There are 3 nested groupings, the coarsest first. Each group lies inside one group of the grouping before and may be the whole of it. The rows also spread widely along 11 directions, which tell nothing about the answers.
Known rows, each followed by its group in each grouping:
[  2 -27  19 -34   5  24  20  29  -8 -42 -19  -6  22   7   7 -39 -22  34
 -12  14 -25  26  -2 -13   1  -6  -9 -24  -3  23] => J_542 nuno J_989
[  4   8  -8 -12  37  14  -5  -8 -10  17  -7 -27  11  35 -20   3  11   4
  -4   8   9 -19  11  17 -43  20   0 -32  12   7] => J_319 Mapo J_385
[  2  38 -16  -9  -1 -22  38  -4 -22  15 -15 -30  20  62 -40  22  30   4
  15  15 -24  -1 -10   7 -26  16   8  -1 -33  18] => J_335 kiban J_729
[ 16  -3  14  -3 -18  21  28  -7  26 -15   8  -8  12  17  17 -29  18  13
  21   5 -22   6 -33 -31   8 -22 -34  27  -3 -20] => J_335 bepu J_209
[ 37 -13  30 -15  -8  46   5   6 -12 -31   4   4  15  30  -8 -53  13  36
  -3  13 -17  37 -36  -1 -20   5 -30  -6 -12 -22] => J_83 sev J_553
[  3  -6 -18   9 -27   4 -15  13 -25 -42  14  -7 -14  -7 -25   0   6 -11
  25  29 -16   2 -35   9 -13   9  -9  -5 -22  17] => J_83 ginu J_104
[  7 -17  -4  18 -12  -1   4 -23   3   5   5  10   4  21  11   3 -12 -16
 -10   5 -11   5 -10 -33  15   0  -5  17   7 -10] => J_83 Sizat J_361
[ -4 -22 -36 -12  46  21  17  16  18  17  11   1  10 -12   3  11 -44  19
  -5  16  -5   1  38   5  -3  17   3 -27  25  35] => J_335 bepu J_610
[  4 -15  -5 -21   0   2  12   5   7 -27 -27 -25  17   7  10  -3   7  13
 -13 -11   7  11 -28 -23  14 -25  -6  -8  10  -1] => J_542 nuno J_858
[  1 -12   2   9  -1  14 -15  -2  -4 -30  29  12 -15 -10  11 -15 -11  -4
  18  36 -14  -3  -3   1 -29  20 -25   5  -6   1] => J_83 bedig J_496
[  5 -28 -32 -19  46  40  -7  11   5  11   6  -4   8 -16   9  18 -22   5
 -17   2  19  -1   9   5  -5  14 -11 -35  38  20] => J_319 lova J_427
[ -4  -5   7  -3   7 -34  23  -9   7 -42 -24 -11  24  36   6 -10  21  35
 -26 -13  -2   6 -17 -14 -14 -10   7   3  10 -27] => J_542 Delak J_230
[ 14 -31  22   2 -30  -5  -7   3 -21 -43  -2  15  14  23  -3 -24 -11   9
 -35  17 -19  27 -20 -23   7   4   4  -2  -6  -2] => J_83 ginu J_733
[ -2  -8 -15  -4  11 -23 -26   5 -22 -47  -2 -23  -2   2 -11   3  17  19
 -19  10  21 -14 -17  18 -36   9  10 -28   2   9] => J_83 sev J_122
[-10 -19 -48 -23  22  38  20  22   1  -4  -9 -22   1 -23  -1  27 -20   6
  21  25  -4   3  -9  -2   9  -4 -20 -14  -2  46] => J_83 ginu J_534
[ 18 -22  13  -5 -14   8 -53  -5 -33  -3 -10 -30   1  19 -40 -27   7 -28
 -26  -7  -1   2 -17   0  -8   9  16 -51  17  -3] => J_335 kiban J_962
[  8 -13   4   2 -17  21  37  -9   5 -13 -28  -8  18  34  -1 -13  13  11
   6  -2 -24  20 -33 -36   9 -10 -22  12  -2 -14] => J_83 Sizat J_393
[ 16   5 -52   4  -1  17  12  19   5   3   7 -23   9   8 -34  10   4   4
  16  -1  13  21 -39  15   6   9  -5 -15  -3   0] => J_319 Teso J_309
[-12 -13   1 -27  15  14  48  23   5 -40 -23  -6  29  19  14 -17  -8  44
  -3   3 -18   9   0 -15 -11  -4 -10 -12   5  17] => J_319 Mapo J_328
[-26  -9   5  -6  41  -9  22 -12  17 -32   1  18   2  10  41  -4 -11  38
  -2  18 -16 -17  30 -13 -33  11 -14   7  11  -5] => J_542 Delak J_274
[  5 -16 -14   0 -14  22  13  -2 -14  -8 -12  13   1  10 -22   8  -7 -25
  11  10 -32  23 -24 -11  -1  15 -11 -12  -3  -2] => J_542 Delak J_943
[-11 -17 -16  13  31  24  -7   6  30 -21  12 -10 -11 -19  -5 -27 -19  15
  20   2   0  -2  21   9 -33  15 -15 -20  24 -13] => J_542 zene J_460
[-29 -18 -24  16   1 -43  30   1   3 -45 -17  15  17  22   2  23   5  16
 -26  -9  -9  -2  -3 -19 -22  14  19  -1  19  -3] => J_319 lova J_314
[ -8   3 -11 -15  20  20   3 -18  14   1 -15 -28  -1   5  16   3  19  -6
  21   0   3 -21 -12 -16 -13 -15 -26  -5  15  -8] => J_542 Zas J_939
[  2 -30  33 -33   5  29   0  -7 -24 -30 -32   6  18  23  15 -18  19   7
 -21   5 -21  12 -21 -23 -23  -1 -23 -23  12  -2] => J_542 Zas J_280
[  6 -14  -9 -17 -21  19 -10  19 -21 -35  20  13  -5 -13   6   3  -3 -12
  15  30 -14  10 -40   0   2   9 -24  -4 -16  20] => J_319 Teso J_309
[  1   3   1 -21  11 -54  -4   3  -1 -49  12 -13  12   2  36  15   5  34
 -22  12  17 -14 -18   2  -3 -21   5  15  -8   9] => J_542 Delak J_230
[-19   8 -31 -10  -7  -1  38   2   4  -7 -11  -4  -1   7   9  25 -10 -13
  35  21 -30  -5  -5 -19   6  -3 -12  15 -14  23] => J_542 Zas J_939
[ 16  12 -18 -16  -2 -10  -9   6 -13  -3  18 -23   2   2   2  13 -17   4
   3  30   9 -11  -9   9   9  -8   6   4 -25  31] => J_83 sev J_122
[-26  12 -41  13  17 -41   0   9  17 -35   5 -32 -12  -6  -9  13  -3  11
  16   3  14 -25   5  13 -23   0  13  -7   0  10] => J_542 nuno J_989
[ -3 -32 -12 -18   3  -4 -32  16 -23 -62   8  -1 -13 -32  19  13   0   7
 -14  18  13  -8 -32   1 -14  -3  -9 -20   3  26] => J_83 sev J_553
[ -6  -1 -13 -13   4  22  -7  -4  -2  -8  16  -5 -21 -19  17  16  -4 -26
  35  28 -10 -14 -13  -8  -6  -3 -29   5 -12  21] => J_542 nuno J_989
[  3 -38 -22 -11  -7  16  18  10  -1 -14 -31 -14  21   5 -17   4   4   2
 -20 -18  -8  24 -33 -23  14  -7   0 -30  27   2] => J_335 bepu J_610
[ 33   3 -22  -1  13  -7  20  -2  -2  40  -3   0  37  58 -26   9 -15   9
 -33   1   0  37   1   4   4  18  23 -14   7  -7] => J_542 Zas J_939
[ 15 -15 -19   5 -35  25   8  20  20 -33  14 -13  -1 -18  -1 -24 -14   1
  22  -3  -2  17 -50 -16  28 -18 -20   5   2 -11] => J_319 Mapo J_385
[-13 -13 -33 -12 -10  24  17  15 -11 -23  -6   0  -2 -12  -7  25   1 -19
  24   9 -14   2 -32  -8  -3   5 -18 -12   0  23] => J_319 Mapo J_328
[  6  -3 -31  -3  16   0  34  19  12  -8  26  18  14   9   7  18 -26  26
   3  21  -1  14   1   8  -6  18  -4   7  -2  19] => J_319 Mapo J_385
[ 33  28 -12 -24   0  34  11  13 -16  28   1 -45  16  33 -35  -7  -9   5
  25  35 -11   9  -9  14  10  -4  -9  -2 -41  33] => J_83 ginu J_733
[ 32   6  10 -26  -4   2 -29  -4 -24 -11  32 -12   1   1  23  12  13  -6
   5  41  11  -6 -34   6  -8  -7 -27  16 -25  21] => J_83 bedig J_496
[ 16   3  21 -14 -38   2 -13   2 -23 -56   5 -17  -4   5   4 -27  25   9
  14  22 -12  -1 -53  -6  -7 -16 -22  11 -30  -2] => J_83 sev J_122

New rows. What belongs after each?
[  0   1  -5  -4  53  -5   6 -27  38  33   5 -16  10  23  33   3 -14  16
 -18  -4  20 -20  37 -19  -4 -11   0   3  25 -11] => J_542 nuno J_989
[  1 -17 -17  12   7   9  -1  20  32 -26  25 -12  -7 -23  15 -34 -54  27
  13  16  -2  -6  15  -7  17  -7  -4   1   8  11] => J_83 Sizat J_393
[ -2  16 -14  -9   0  22  47  -1  10  19 -31 -36  26  42 -22  -9  -2   1
  19  -5 -27  -1   0 -21   9  -8  -1  -2  -7   6] => J_319 lova J_314
[ 17   6  -9 -31  14  28   1  22 -24  -7  24   0   9  10  -3   4  -1  13
  13  42  -5  10 -18  25 -17  20 -21 -12 -23  31] => J_319 Teso J_309
[  3  -9  -2 -24  18  22  -1 -20 -25  22 -24 -21  11  32  -4  24  11 -17
 -14  18  -5  -7  -5 -13 -10   0  -7 -15  -2  22] => J_83 ginu J_534
[ 12  21 -13  -5  10 -18 -10 -20 -22   3 -12 -39   6  44 -26  19  37  -2
  -6   5  14 -16 -24  12 -31   3   9 -10 -15   0] => J_83 sev J_553
[-20 -20  11  -2  15  -6  13  15  -9 -49   1  15   7  13  -5 -21  -5  24
  -7  24 -36  -2  22   3 -47  29   1 -24   9  19] => J_335 bepu J_209
[ 14  -2   2   4 -16   5 -18   7  -8  -1   5 -32   4  13 -17 -34 -39 -11
   3  17 -14  -6   8  -6  22  -7  15  -9  -9  21] => J_83 Sizat J_361
[ 14 -18 -22 -10  36  19  15   3   9  -7  17   9  14   8  14  17   6  41
 -15  19  15  21 -16   5 -16   8 -23   1   5   3] => J_83 ginu J_534
[ 27 -14 -10  -7 -15   1  16   2  -8   7   7  10  22  22   8  19 -18  -5
 -17  22  -6  31 -23 -19  22   1  -4  14 -12  13] => J_83 bedig J_496
[-10  12  -1  -4  -8  15 -11   4   9 -16  14 -26 -18  -7   2 -37 -29 -12
  45  26 -30 -25  16  -4  -3  -5 -10  -1 -10  10] => J_542 Zas J_939
[ 31  -5 -12  -9  16   4 -44  -2  -6  32  13 -42   6   5  -9  -1 -32 -22
 -24  14  26  -8  10   6  16  -4  16 -26   9  19] => J_83 bedig J_496
[-36   6   5  -3  25 -14  14  -4  22 -64   1 -14 -11  -8  31 -22   9  36
  29  12 -14 -36  12  -3 -39  -8 -22  13   2 -11] => J_542 Delak J_230
[-13  -4   4 -21 -11   8 -12   8   3 -37  15 -14 -10 -21  37 -13 -12  -5
  23  26 -10 -29 -15 -19  14 -21 -22  10 -10  21] => J_319 Teso J_309
[  5  28 -23  -5  44 -18  30  -2  18  23   8 -26  18  41   2   4 -25  43
  -6  19   6 -13  42  10 -11   5  19   7 -13  18] => J_83 sev J_553
[ 29   6 -13 -12   2 -31 -22  20  -9 -33  23 -38   8   1   2   7   8  31
  -9  15  32  -6 -39  23  -1 -14   1  -1 -16  21] => J_83 Sizat J_393
[ 27   9  -6   2 -34 -10 -23   8 -13 -13  25 -20  -2   3 -14 -19 -27  -8
   4  24  -3   1 -19   3  24  -8  14   4 -28  12] => J_83 sev J_122
[ 16  52  -1  18  -1 -35 -17 -20   5  -5  42 -31 -14  35  -9 -13  13  12
  28  27   5 -35   0  23 -31   3   4  31 -38 -13] => J_83 sev J_553
[ -6  10  -8   4  39   1   4 -21  -3  28 -29 -34  11  56 -31 -14 -12   9
 -17   0  -6 -19  47   2 -34  19  27 -31  10   1] => J_83 sev J_553
[ -5  40   2 -10  16  17  21 -10   1 -18  17 -21  -1  25   9  -2  48  19
  52  25 -11 -33 -18  14 -53   9 -44  24 -22  -6] => J_319 lova J_427
[ -7  11  14  -6   2  13   3 -30  -2   2 -22 -38  -3  30  11  -4  25 -14
  24   7 -13 -37 -11 -28 -13 -16 -23  11  -5  -3] => J_83 Sizat J_393
[ 29  11 -32  -8  -7  13 -30  24  -8 -10  17 -53  -5 -15 -31 -16 -15   5
  17  16  21  -3 -26  27  12 -10   5 -22 -17  20] => J_83 sev J_122
[ -2  -2  11 -24  21   9   4 -22  14  -4 -15 -33   8   8  41  -8   2  18
  -7   7  11 -33   6 -30   5 -32 -16   8   7   3] => J_83 sev J_122
[ 23   3  -2 -11  20  12 -40  -2 -10  38   5 -54   5  13 -15 -22 -45 -15
 -12  15  10 -24  32   5  21  -9  22 -29   4  33] => J_83 Sizat J_361
[-11 -28 -17  16  29  17  -4 -16  21  -8   3   8  -8  -5  12 -14 -25  13
 -13   4   6  -9  28 -15 -18  15  -3 -16  33 -14] => J_83 sev J_122
[ 17  34   0 -10  10  13  34 -14  10  31  -8 -37  27  57 -13  -7  20  12
  13   2  -9  -8  -4  -8  -8  -7  -8  13 -14  -8] => J_319 lova J_314
[-12 -21  19  -3 -18  17   2  14   6 -47   6  -4  -7 -11   4 -53 -21   9
  21  17 -43  -8   6 -18  -6  -1 -12  -9   4   5] => J_335 bepu J_610
[ 10   7   8  24   5 -16   9 -19  14 -18  12  -7  13  49  -7 -31  16  36
 -12   6  -3   6  -2  -4 -26   8   1  16  -3 -36] => J_83 ginu J_534
[-14   8 -28 -22  41   6   7 -13  -9   6  -5 -19   1  14   6  51  30  -8
  10  10  17 -34  -6   7 -40  10 -17 -13  10  20] => J_319 Mapo J_328
[-11  10 -34  15  32  16   5 -12  10  16   7  -9 -12  11 -23   3 -14  -7
  31  14 -15 -11  22  12 -29  30  -4 -13   5  -9] => J_542 Delak J_274
[ 19  -1 -26 -24  50  31   3  18  -3  -8  20  -2   4  -3  -5  15  11  32
  12  24  17  19 -11  37 -40  24 -28 -22   1  13] => J_542 nuno J_858
[-27 -14   3  15  21 -33   1 -12  16 -56  -3  -6  -5   6  31  -8   7  35
  -9   3   4 -32  10 -16 -36   0  -6   5  19  -8] => J_83 Sizat J_393
[-34 -27   9  15 -12   0  -7  -7  -2 -41 -30  -5  -2  18  -6 -39 -10 -12
 -10  -9 -26 -15  10 -32 -12  10  11 -28  24 -15] => J_319 Teso J_309
[  8  -3 -18 -30  24  30  23  42   7 -30  29   0   9 -16  13 -11 -29  45
  24  36  -6   8  -2  24 -14   9 -25  -7 -12  39] => J_319 Mapo J_385
[ 33  13   2  -4   7 -21  -8 -17  14   7  10 -29  21  34   5 -10  11  22
 -20  -8  22   7 -27  -3   9 -17   5   9   0 -32] => J_542 Delak J_274
[-12 -15  -5  17 -26  -7 -20  -4   0 -45   9  -3 -13  -4  -3 -14   5 -21
   8  -6  -5 -15 -26 -15 -12   2  -3  -8  14 -17] => J_319 Mapo J_328
[-14   1 -22 -22   4  -5  17 -15  -4 -27   4   8 -10 -17  36  55  26 -14
  30  22  -5 -17 -43 -14  -8 -13 -39  31 -13  12] => J_542 Delak J_230
[ -4  -3 -20  17 -15 -22 -26   2   2  -8  27  -3 -11   1  -3  -5 -38 -22
  -2  16  -1 -15   6  -4  15   9  23  -5   0   8] => J_319 Teso J_309
[ 15  18 -23  11   2   7  17  -3  12  42  27   1   8  33 -18   5 -36 -17
  14  14 -13   4  18  -1  10  18  10   8  -8   2] => J_319 Mapo J_328
[ 36  28  22 -25 -23  13 -22  11 -37   8   7 -45  12  40 -38 -32  -3 -16
  11  27 -14  -6 -20  21  -4  -1   7 -19 -36  24] => J_319 Mapo J_385
[ 18 -18   3  10 -11 -17 -17  -6 -10 -15  11   9   6  22  -2 -11 -25   4
 -36   8  -1  13  -6 -11   5   7  20  -7   1  -5] => J_83 sev J_553
[  1 -13 -24  -7  24  10  -9  -6 -20  39 -10  -1  13  33 -22  21 -26 -27
 -27  12  -3   1  22   0  -5  30  22 -39  14  22] => J_319 Teso J_309
[ 25  13  15 -17  14  -6 -12 -24 -10  31  -6 -43  23  54  -3  -6   2   4
 -28  12  10 -13   7  -8   5 -16  14  -2  -9   6] => J_83 ginu J_534
[ -1 -32  21 -26  -3  50   5 -13 -37 -23 -19  26  -1  10  13  -1  11 -11
   0  31 -33  10 -20 -24 -26  16 -36 -12  -3  13] => J_83 sev J_122
[ 32  -7  -9   1   7  51  15  -8   5  18  19  20   7  17 -11 -10  -2   4
  17  14 -17  41 -28   0  -4  21 -35   4  -1 -29] => J_542 Delak J_274
[-10 -19   1 -28  29  27 -30  -3  -3 -17   7 -25 -15 -27  23  -2   6  -2
  13  13   5 -32   0  -3 -19  -7 -28 -25  19  22] => J_335 kiban J_962
[ -5  -6 -40 -12  44 -25   4  -5  15   6  10 -13  14  -1  33  56   2  14
 -29  -3  41 -25  -2  -1  -3  -5   3   0  30  16] => J_319 lova J_427
[  3   4   7 -25  -2 -10   9 -10 -15 -60   6   5   3   3  30  26  62  17
  16  17  -1  -1 -68   1 -32 -11 -47  27 -19 -11] => J_542 Delak J_230
[ 38  28  30 -32 -10   0   1   4 -21   5  10 -32  26  52  -7 -25   6  15
  -4  24  -5  -1 -18  11  -3  -8   0   3 -33  16] => J_319 Mapo J_385
[-16   7  19  -5 -21  -3  16   8   0 -47  -1  -9   3  21  10 -42  -4  14
  23  20 -36 -13  -4 -18  -7  -4  -9  11 -21   2] => J_319 Teso J_309
[ 11  39 -44  22 -19 -14  46  -3  26  24  13 -30   9  33 -35  19  14  -8
  45   5 -16   1 -25  -3   8  -3  -2  29 -25  -5] => J_335 bepu J_209
[ 10 -24  21 -17   4  18  30   4 -11 -27  -3  36  32  42  17 -18   6  34
 -28  16 -22  34 -17 -19 -15  18 -18  -2   2  -7] => J_319 Teso J_309
[-11 -33 -30  -6  25   0  14  40  -3 -46   1  14  17  -4 -12  -2 -28  39
 -25   5   0  22   6  17 -24  28  13 -45  23  22] => J_319 Mapo J_328
[ 18  27   3 -33  15  34 -29   3 -19   0  41 -24 -13  -1   8  -6  17  -4
  44  48   2 -26 -19  28 -27   7 -39   1 -32  26] => J_319 Teso J_309
[ -7  -2  -5   5  -3  -9 -10  -7  12 -18  16  -6 -11  -8  11 -12 -30 -11
  13  13 -12 -14   5 -10   8  -6   1   7   1  -4] => J_542 Delak J_230
[ 31 -26   1 -12  20  -9  -6   2  -2  -7  29  18  21  16  17   6   3  36
 -44   5  20  28 -16   4  -6  12  -3  -9  16  -4] => J_335 kiban J_962
[-14 -23  25 -32  21   7   3 -24 -25  10 -34   3  13  31  23  16 -10 -24
 -31  13 -21 -11  23 -36  -8   0   1 -20   9  27] => J_542 nuno J_989
[ 42   2   7  -8 -16   3 -14  -7 -12  30  36   5   9  24  -8   8  -5 -27
  -6  28 -11  10 -21  -2  12   6  -5   7 -16  11] => J_335 bepu J_209
[ 31  11 -37  -9  37 -22   3  -5  13  21  30   0  19  21  11  46  10  27
 -22   7  41  11 -20  21 -12   6   0   7   5  -3] => J_542 Zas J_280
[  1 -34  27 -21  25  30 -27 -10 -29  -1 -14  10  12  29   1 -25 -12  -7
 -38  13 -13   0  20 -10 -26  27   1 -49  25   5] => J_319 Teso J_309
[-12  -6  11  -8  -7  10  -8 -10  13 -23  16   2 -16 -15  39 -16 -22 -12
  26  22 -21 -25   6 -25   1 -13 -21  17  -1   5] => J_542 Zas J_280
[ -7 -31  -9  -4  10  13  -7 -12 -28 -13  -7  18  -1  14  -4  25   5 -13
 -18  23 -12   6  -9  -9 -25  23  -8 -18   7  13] => J_83 ginu J_534
[ -6   4 -37  13  16  -3 -15  22  24   9  33 -31 -12 -21 -23 -14 -55  -6
  23  21  -8 -24  40  16   4  10  21 -23   7  33] => J_335 bepu J_209
[ 24   8 -27 -10   4  10 -17  -6 -30  37   6 -16   5  28 -37  37   3 -39
  -4  15  10  -1 -22  18 -12  22   7 -27  -5  24] => J_319 Mapo J_385
[-21 -11  -1 -11  13  23 -20  -6   4 -16  -8 -37 -16 -12   1 -21   4  -8
  23   3 -10 -35   9 -11 -16  -4 -15 -25  18   9] => J_335 kiban J_962
[ -5 -24  -3  23 -39  19 -23   7   3 -56  14  -6 -24 -28  -5 -38 -13 -21
  30  15 -20   1 -28 -17  -4   0 -23   0   1 -14] => J_83 bedig J_496
[  2 -22  10  -7   9 -12 -35 -15 -17   0 -25 -26  11  22 -16   2  -1 -25
 -39 -11  10  -6   3  -7 -13   1  23 -40  22   1] => J_542 zene J_460
[ -5 -20  -6  12 -10  -7   3 -18 -10 -34  -7  12  -3  14   8  21  27  -4
  -2   5  -6  -1 -39 -21 -23   8 -20   8   5 -12] => J_83 Sizat J_393
[ -9  18 -23  11  28   3  23 -23  33  27 -14 -36   7  30 -12   8   8  -2
  23 -10   3 -14  16  -6 -19   0  -5   3   9 -18] => J_542 zene J_460
[ 19  29   1 -15   3  -2 -22   6 -25   3  -6 -63  16  39 -47 -21  16  -3
   2   7   3 -18  -9  26 -23   3  18 -32 -16  13] => J_319 lova J_314
[ 25  25  -2  13   3   1  10 -10  17  22  36 -11   7  31   1 -18 -21   9
  20  32  -8   0  16   3  -4   8  -8  28 -22  -6] => J_83 bedig J_496
